The rows of a group lie close to one hidden flat surface of 12 dimensions, which passes through zero. Surfaces can cross.
Some rows, each with its group after it:
[-13   1  -8 -26  27  10 -26  -8 -15 -15 -31 -37 -15  12   1  18   2   7
  -1 -23 -14   2 -24]
M
[  0  16  12   5   8 -21  20  -2  27   2 -19  12  -1  -7  -9 -10  23   6
  27   9   7   3   6]
L
[  6   4 -32  -1   9   5 -11   4   9 -40 -17   9  32 -34  30  16   3  15
 -40 -20   0  16  -2]
K
[  3 -13 -20 -24 -11  10 -11  -5 -18  21  16  23   6 -35  21  13 -34   3
 -48   6 -21 -20  -5]
R
[ -6  41   8   3 -20   2  25   5  -4  -9  37 -11 -28  30  10  -1   4  -1
   9 -10  27   0   0]
M
[ -1 -10  -4   0  10  11   6  20  -6   7  19  16   9  -1  29   7 -18 -21
  -9  -2  15 -19   1]
D
[-10  20   2   9  -3   9  -5 -38  -7  -4  -4  31  -7 -13 -29  13   2  11
  -4   2  -4  -1 -27]
R
[  9 -16   2  37 -23  10  -6 -19 -12 -23   1 -15  21  21 -26  12  18   4
  -4   1 -20  35 -10]
M
[  6  29  -3 -13  12 -29  -5  -4  17  -1 -32  17  -3  -5 -15 -19  15  12
  25  -3   3 -11   1]
K
[ 18 -11  15  16   1   9  20   3 -21   0  16   6  -8  13  13  17   1  -2
 -16 -16  12   5 -14]
K
[ 25  12 -36  -7   5  -6 -13  -9 -33 -22   5 -21 -10  11  53 -17 -19  19
 -22 -21 -25   7 -13]
L
[ 25 -13  17  18   8   1  12   6  -5  -1  -6  23   7  -1  -6  15  13  -4
   4 -11  16  -4 -13]
D
[ -1 -18  27 -11   5  -2  37  -1  13  25  -6  10  -5   8  12  42  25  16
  -5  -9  -5   0 -10]
D
[  3  -9   2 -22  36   4 -22  23  13   3  -6  -4   2 -10  14  -6 -20   5
  23  -5  30 -16 -24]
R
[ 14  -2  -1  13  12  -2  -2 -36 -12   4 -14  11 -19  -2  15 -11   4  20
   7  -7 -14   7 -12]
M
[-11  25  11  11   8  10  11  -1   3  -8  11   7  -3  10  -7  24   5 -15
  29  10  18 -14 -28]
L
[-41   1  14  22  17  13  27  -2 -13  11  29 -12 -28  23   8  -8 -16 -23
   2  12   9   2  -1]
D
[-11  11  15  30   7  24   5 -39  -8  -3  15   2 -26  15   5  10   5   3
  27   4  11   5 -32]
L
[ 12  -1 -10   8 -11  17 -23  -5  11 -14   6   2   7 -30  12   0  -7 -11
   7   9  14  -9   4]
M
[-16  17  -4 -25  -8  31 -27 -23 -24 -10  12 -24 -22   7 -17  31 -14   4
 -16 -10  -4  -9 -38]
R
[-28  21   7   4  13  20   6   9   7 -10  21   4   9   4   1  37  -9 -16
  16  15  19 -19 -38]
M
[ -2  40  11 -22  -7 -16   7  24   5 -10  11  14  -1 -29 -33   2 -15  -6
  -9  11  21 -16 -14]
M
[ 36   6  23  -6 -31   5  -2  12   5 -14  -8   2   2 -19 -47  22  19   6
  -9 -19  26   1   2]
M
[-10 -11 -12   8  18  11   4  -9  -6  -5 -19  14  17  23   6  30  21   1
  -9 -21 -12   2  -7]
R
[-14   4 -32  -6  28   3 -21   5 -19 -16  -7  11  20   7  12   1 -19   3
 -21 -18  -3   0 -19]
R
[-24 -30  27  25  10   5  14   9   8  10  16 -28   3  30 -17  -8  -3 -13
  32  30  -2  19  -7]
M
[ 18  -1  -2  21  -9 -18   6   4 -24   4   9   4   6  52  -6 -15   7   1
  16  -7 -11   6   0]
D
[ -2  -7  -1  -4  -9  -6 -15  10   6  11   4   1  -1 -23 -18 -35 -17 -11
   0  18   1  -6  21]
D
[-18  30  -3   6  29 -17  16  15  -1   2   6  21 -11   5  11 -29 -13 -13
  13   4  16 -10   0]
M
[  9  26 -10   4 -19   7   1  -6   0 -22   2  31  21 -25  -8  32   6  -2
 -19  -8   8 -10  -8]
R
[  1  -7 -10 -17 -11  -1 -26 -11  20 -10 -34 -13  16  -3 -29  11  24  17
  10  -6 -15   8   8]
D
[  8  17 -17 -28   0 -35   0  11   5  -3  -8  -2   4  -6  12 -26  -6  21
  -8  -1 -15   2   8]
L
[ -6  30  12 -29  -8 -18  27   6   4  21   7   4 -33  27  -7  -2  14  10
   8 -17   7 -14  15]
D
[ 28   1  20  18  -8 -17   8  -7   0  -1 -16   2 -18 -10 -27 -32  17   3
  12   0   5  14  20]
R
[-10  18  -9 -24  16 -33  13  21  -3 -18  -8  -7  26   1   4  16  -7  14
 -20  13 -34   9 -30]
M
[ -3   0 -20  -1  -2  -8 -32  -1  -8  -9 -18   5  17   0 -40 -22  -7  -1
  -9   3 -16   5   7]
D
[-10   2  12  -7   4  12  -8  24  -2   7 -10  -3 -14  -4 -39  -3   1 -45
   5  -8  27 -26  26]
L
[  7 -19   0 -27 -23  20 -26 -27  -5  29   0 -10  -7  20 -17  26   4  10
  11  -3 -17 -23 -12]
D
[ 18 -29  13  11  20  -8 -22 -24   2   5 -39  15  14  -4 -29  -4  13  25
  22   1  -8  10 -28]
L
[-27 -21  10  -6  -9   1  21  27  30   1   5  -3  38 -11  -7  35   7  -9
 -22  18  -9   9  11]
D
[ -7   7 -12 -17  -6  12 -20  -1  15   9   9  -6 -17 -29  21 -25 -19  -2
  -1   3  15 -12  22]
L
[ -5  27  -6  20  -9  -8  17  -9  -9 -25  17  -7   4  22   7   2   7  12
  -3  -2  -6  25 -13]
L
[ 33   6   5 -25 -16  16 -31  -6   8 -13 -25 -15 -12 -22 -20  17  16   3
  10 -23  18 -18  -1]
K
[ 19   3  16  22 -15   4   0 -14 -32  -4  27 -16 -39 -13   0 -41 -22   1
 -15  10   6  21  -2]
K
[ 13  42  -1  22   1  -5  15   0 -35 -35  14  16  -2  14  -5  11  -2   1
 -17 -13   8   7 -36]
K
[-27  16  -4 -34  -5  -7  12  17   8   2  16 -20   5   5   5  20 -12   5
 -11  16 -16  -5 -15]
M
[ 17   0  25 -16 -16 -21  31   1  -3  17  -5 -11 -23  18  -2   9  18  14
  -2  -7 -16   3   7]
R
[  9 -12   1  18  -5   7 -12 -30 -10   9  24   5   0  -9  13 -12 -23  14
  11  34 -17   2 -34]
D
[  4  -5   0   0  20   9   8  -1 -15  -9 -23   8   1  30  -1  33  24   4
 -15 -42   3   6 -10]
K
[  2  -1  14  -6  -7  18   4   4  -4   6  -3 -24 -17  -5   1  24   7 -33
   9   5   1 -21   8]
L
[ -6 -24  18 -23  10 -19   6   9 -10  29  -1   0  -5   9 -24 -11 -14  20
 -14  10 -23   3 -11]
R
[-10  36 -15   7   4  -7   3  -6 -23  -8  24   1  -6  21  15 -13 -21 -10
  11  14 -10 -10 -24]
K
[ 17  -4  -2 -26  -5  -9  -6  18 -10  12   3  -7 -12 -17   6 -19 -15  -1
 -22  -4  -1 -11  15]
R
[  4  26  -6 -36  14 -25  -2   3  -6  19 -31  15 -19  12 -16 -11   9   5
   9 -20  -7 -29   5]
K
[-16  39 -13 -25   2 -18  13  -5 -13   3   4 -16 -37  24  17 -27  -5  15
  -7 -15 -14   0  11]
K
[ 28  -5  -1  -3 -15  -9 -20 -13 -28  18  10 -11 -20  -6   3 -29 -27  -6
   8  26 -28 -12 -10]
K
[-28  16   5   6 -19   2  11  22   6 -22  16 -25  -2  13 -30 -11   3 -13
 -14  -3  15  23  28]
K
[  9   6  -2  26  -5  13  -4 -21   6 -37 -18 -14  14  17   2  27  36   1
  24 -12   4  16 -11]
R
[  5  41  -6   5   8  10  -9  -2  -1 -17   1  22  -8  17   0  12   7  -6
  30 -22  39 -26 -17]
D
[ 26  11   3  18  23  -1  15  13 -12  -9  -8  44  -1   8  14   7  14  -8
   2 -41  40 -15  -4]
M
[ -1  -3  -6  18  24   7  -1 -16 -48  -3  -8 -10 -30  42   3 -16  -3  -9
  -7 -27  -6  10  -9]
L
[ -2 -22   0  30  19 -16 -14   2   9   0   2  16  37  15 -26 -30 -12   9
  28  26   0  20 -19]
L
[-10 -16  14 -11   4  11   7  14   8  29  13  -1  -4  -8   9  16  -7 -29
  14  20   6 -31   7]
L
[-12 -11  -3  27  12  32   5   1  -5 -23  18  -9  -2  -1  35   5  -8 -10
 -22 -21  24  21   4]
K
[-24 -13  -2 -18  13   1  -4   6  15   8 -22 -17   9  22  -8  11  13   8
   5  -4 -13   6   5]
R

New rows, each followed by its group:
[  7  19 -11 -30   7  -7 -10  16 -23  -7 -11 -31  -4  20   5  27   0 -17
   0  -6 -18 -27 -18]
L
[  7  21 -21  -7 -10   3  -9  -7 -21 -17  11  -1 -18  -1  16 -23 -13  13
 -33 -21   3  10   9]
L
[ 17  -8   9   1 -31   5  13  -1  -6  -6  27 -28   2  13  15  22   3  12
 -12   4 -13  15 -10]
K
[ -2 -20   3  10  -6  20  -7   8 -19   4  21   7   7   4 -12  10 -17 -17
 -21  -2  11  -5  -4]
L
[  8  -6  18   8  14 -21   3   5  17  11  -3  38  28  -4 -31  -1  -3  18
  30  27   2  -3 -38]
L
[  7  -8  -4  17  18 -15   0   6   0  -2  -6  26  22  -5  -1 -18  -7  -2
   3   9   1   4  -6]
D
[  1  33  -4  12   8 -15  35  -1 -20  -7   0  26  -9  30  17  12  18   2
  -9 -27   0  -1  -4]
R
[-17  15   4  -5   2  29   6 -24 -12 -10  13 -24 -25   3  23  31  -3   5
  -9  -7  -1   2 -25]
D
[-17  -6 -33  -6  17 -15 -23 -29 -24  -3 -25  -6   8  25   5 -14  -2  23
 -14  -6 -52  19 -13]
D
[-33  24   3   6  -2  -6  -8 -27  -4   0   1   4  -3  12 -51 -15  -6  11
  10  24 -20  12 -21]
D
[-14  26  12  15  -6  22   4   0  18 -15  30 -20 -27  11  16 -12   1 -14
  34  -2  46   4  10]
K
[ -5  -7 -22  -8  14 -20  -9   5  -6 -11 -33   0  25  -1  -4  -4   3   5
 -23  -4 -33  11   0]
M
[ 30  14   0 -15  -1   0 -14 -21 -24  -8 -13  19 -13 -11 -15  13  -1  35
 -26 -27  -6   1 -39]
L
[  4 -12 -33 -24  30  -1 -34  -9  -3  23 -21  37  12  -2  21  -3 -11   7
   1 -12  -7 -32  -4]
D
[-32  30 -14  10  -4 -17  11  16 -17 -10   9  17  14  13 -37 -15 -13 -25
 -23  12  -6   0  13]
M
[-11  22  10  10 -16   3   6 -15  35 -17  18  -8   0 -20  -3  -4   5  18
  25  27  15  17 -11]
K
[-17  -6 -11   1  15  -7   4 -16  19  11  -7  25   5   3  21 -15   6  28
  -3  -9  -1  13   7]
L
[ -8  -1  -3 -28  25  11 -38  19   0  -8 -19 -22  -5  -6 -27 -13 -15  -3
   4 -15  22  -9  -5]
R
[ -1  -9 -12  21  11  -4  -4 -14 -16 -18 -21 -18   7  45  -1  -2  22   8
   9 -19 -22  28  -2]
D
[-28  -5  14  20   2  -9   7   7 -18   2   6  -7   3  17 -54 -14  -6 -22
  -4  25 -13  14  -5]
M
[  9  28   0 -21 -23   0  -5 -21  -8  -1  14 -23 -42  -6  10 -18  -6  18
  -2  -7  -2   3   1]
M
[-24  14  -4  10 -20   9  -9   7  11 -27  11 -11  17 -16 -39  -1  -5 -14
  -9  17   7  17   5]
K
[-11   8  13 -29  -3 -17  22  20   3  14 -19 -21   0  19 -24  36  22 -18
   6   8 -21 -22   2]
L
[ 14 -23 -14  -9  30   1 -13 -11 -31  18 -13   0 -16  -8  40 -14 -22   4
 -19  -8 -22 -10 -11]
M
[ 20   5   6  19  -4   1   7  -7 -25  -7  25   5  -5   8   6   7 -12  -3
   1   9  -2  -2 -28]
K
[ 18  17 -12   1  -5  -6 -19 -25 -15  -1  12   1 -17  -4  13 -27 -19  16
   9  11 -10  -4 -18]
D
[-31  12   8  -6  25   8  -1 -16  29   4 -19  12 -12 -38  -3  -1   1  10
  10  11  12  -1  -5]
D
[ 20   5 -23   2   6   7 -20   3 -36 -23 -12 -30 -10  38  17  -4   5 -18
   2 -34  -2  -1   6]
K
[-42   1  -9 -14  13 -11 -13   9  10  -5 -12 -17  17  18 -41 -19  -7  10
   0  12 -16  22  -1]
R
[ 40  12  -2 -26 -24 -22  -9   9   5  15   6 -11  -9 -17  11 -17 -11   4
  23  16  -5 -27   6]
K
[ 12 -12 -13  32  13  -6   3 -16   1   3 -11  34  15  -7  19 -20   4   5
   8   3  -9   9   7]
M
[ 31 -11  26  -1 -14 -25  35  32 -14   7  10   7   5  11 -22   5   8   4
 -23  -8   2   8  -2]
M
[ 15   2  -1  29   6  -6 -16 -12 -27 -10  -7  26  16  20 -37  -7   2   0
   8  -2  -3   5 -26]
D
[  6 -12   0   9  23 -12  12  -4  -6   3 -22  -5 -16  15  21 -22  15   7
   7 -20  -7  15  14]
D
[ 11 -25 -16  31  11  23 -33 -29 -23  -6  -6   4   2 -17  16 -14 -16 -15
   1   7  -9   1  -8]
M
[  6  13  17   6   9 -17  10   9  17   2  -4  28  -2 -32 -13 -23  -4   0
  12  16  24  -2   2]
D
[ 27 -11  13   2  15 -11   0 -10 -12  -5 -25 -20 -13  20   3  -6  19  21
  16 -21  -8  16 -15]
R
[  6  16  -7  -9 -18 -10   7  21  12 -20  -8  -4  15 -15  -5   6  13  -5
 -17 -13   8   4  27]
L
[ -5 -24 -16  12  22 -19 -10  30  21  -9 -19  -1  39 -17  12 -34  -7 -19
  10  21  -4   8  27]
M
[ 18  12  -9 -18 -41 -19  -7  -6   5  16  30  -1  11  11   2  -2 -11  20
  16  23 -21 -12  -8]
D
[ 14  26 -35 -26  17   3 -23  15  -7 -28 -21 -10   7  -4  35  11   2  -7
  -9 -36  10 -19  -1]
L
[-25 -22  -1  -1  22   3  -9   6 -12  15   5   8  10  10 -17  -6 -22  -2
 -12   8  -5   1 -17]
R
[ 35  17  17 -30 -29 -18  10  32   9  15  18   4  -7 -15  -8   7  -3  -5
   7   3  16 -32   8]
K
[-32  -9  12  23  28   8  23   0  -7  -4  -3  12   9   1  -9  20   0  -9
 -19   7  -2  16 -19]
D
[-53  36 -11 -25   3   8  -6 -11  25 -16 -19  -7   4  -4 -25  25  14  10
  -1   0  -2   4  -8]
D
[ -6 -16   3  15   7  19  -4   9 -13 -26 -18   0   8  -4 -30  12  11  -6
 -44 -33  18  26  15]
K
[-12   6  -6 -31  12  12 -18  25  34  -8  10  -6  21 -17  13  21 -17   6
  15  10  25 -19 -23]
R
[ 14  14 -12 -15  -2 -16   4  19  21 -23 -17   9  25 -20  11  11  14  17
 -11 -16   5   6   9]
K
[ -9  -6  -2 -15   4 -29  15  23  20  11 -22   1  25   7 -11   5  15   5
   1   8 -16   2  17]
L
[-13  -1   8  -3   9   4   4 -18 -12  23 -14  -2 -38  29 -21 -16  14   2
   6 -21   1  -1  20]
M
[ -8   4 -13 -14  -4   7 -10   0   5   6   9  23 -13 -20   0 -22 -13  11
 -29 -18  20   3  25]
L
[ -9   6 -10   3   2 -12   3  17  32  -9  -6  42  34 -14 -24  -9   5  17
  -6  -4  25  11  12]
L
[ -6 -17   4 -15   8  24 -10 -18  -2  17 -19 -16 -20  -1   6  20  11  -7
   2 -13  -7 -16   7]
L
[ 17  -8 -25  -5  -6   0 -11   2 -22 -17  -4 -14  19  19  33  22   2  10
 -22 -23 -23   6  -6]
D
[ 15 -19   9  -3   7 -12   7  -9  -2  17 -17  -8 -20   6  13 -20  12  20
   0 -13 -16  18  14]
K
[-11   9  -3 -18 -14  18  -1   5 -13  -1  23 -29 -32   2  18  -1 -12  -5
 -19 -15   8   0  15]
K
[ 34   9   6  -2 -22 -12  -7   2  20 -18  -5 -16   6 -12  -2   2  18  16
  19   1   6   6  -1]
K
[-13  10 -22  15  15  -1 -20  -6 -14 -13 -14 -12  14  36  -5 -10   2 -19
  23   2 -15  -2  -3]
K
[ 26  11  -5 -15  13 -15 -13  38  -2 -16 -40 -23   3  -9  -7  -5  13 -38
  16 -13   8 -27  20]
L
[ 12 -17  -7  -8   3   6 -24 -10 -11  19  -4  -3 -13 -13   9 -12 -17  -9
   2  10 -15 -18  -1]
K
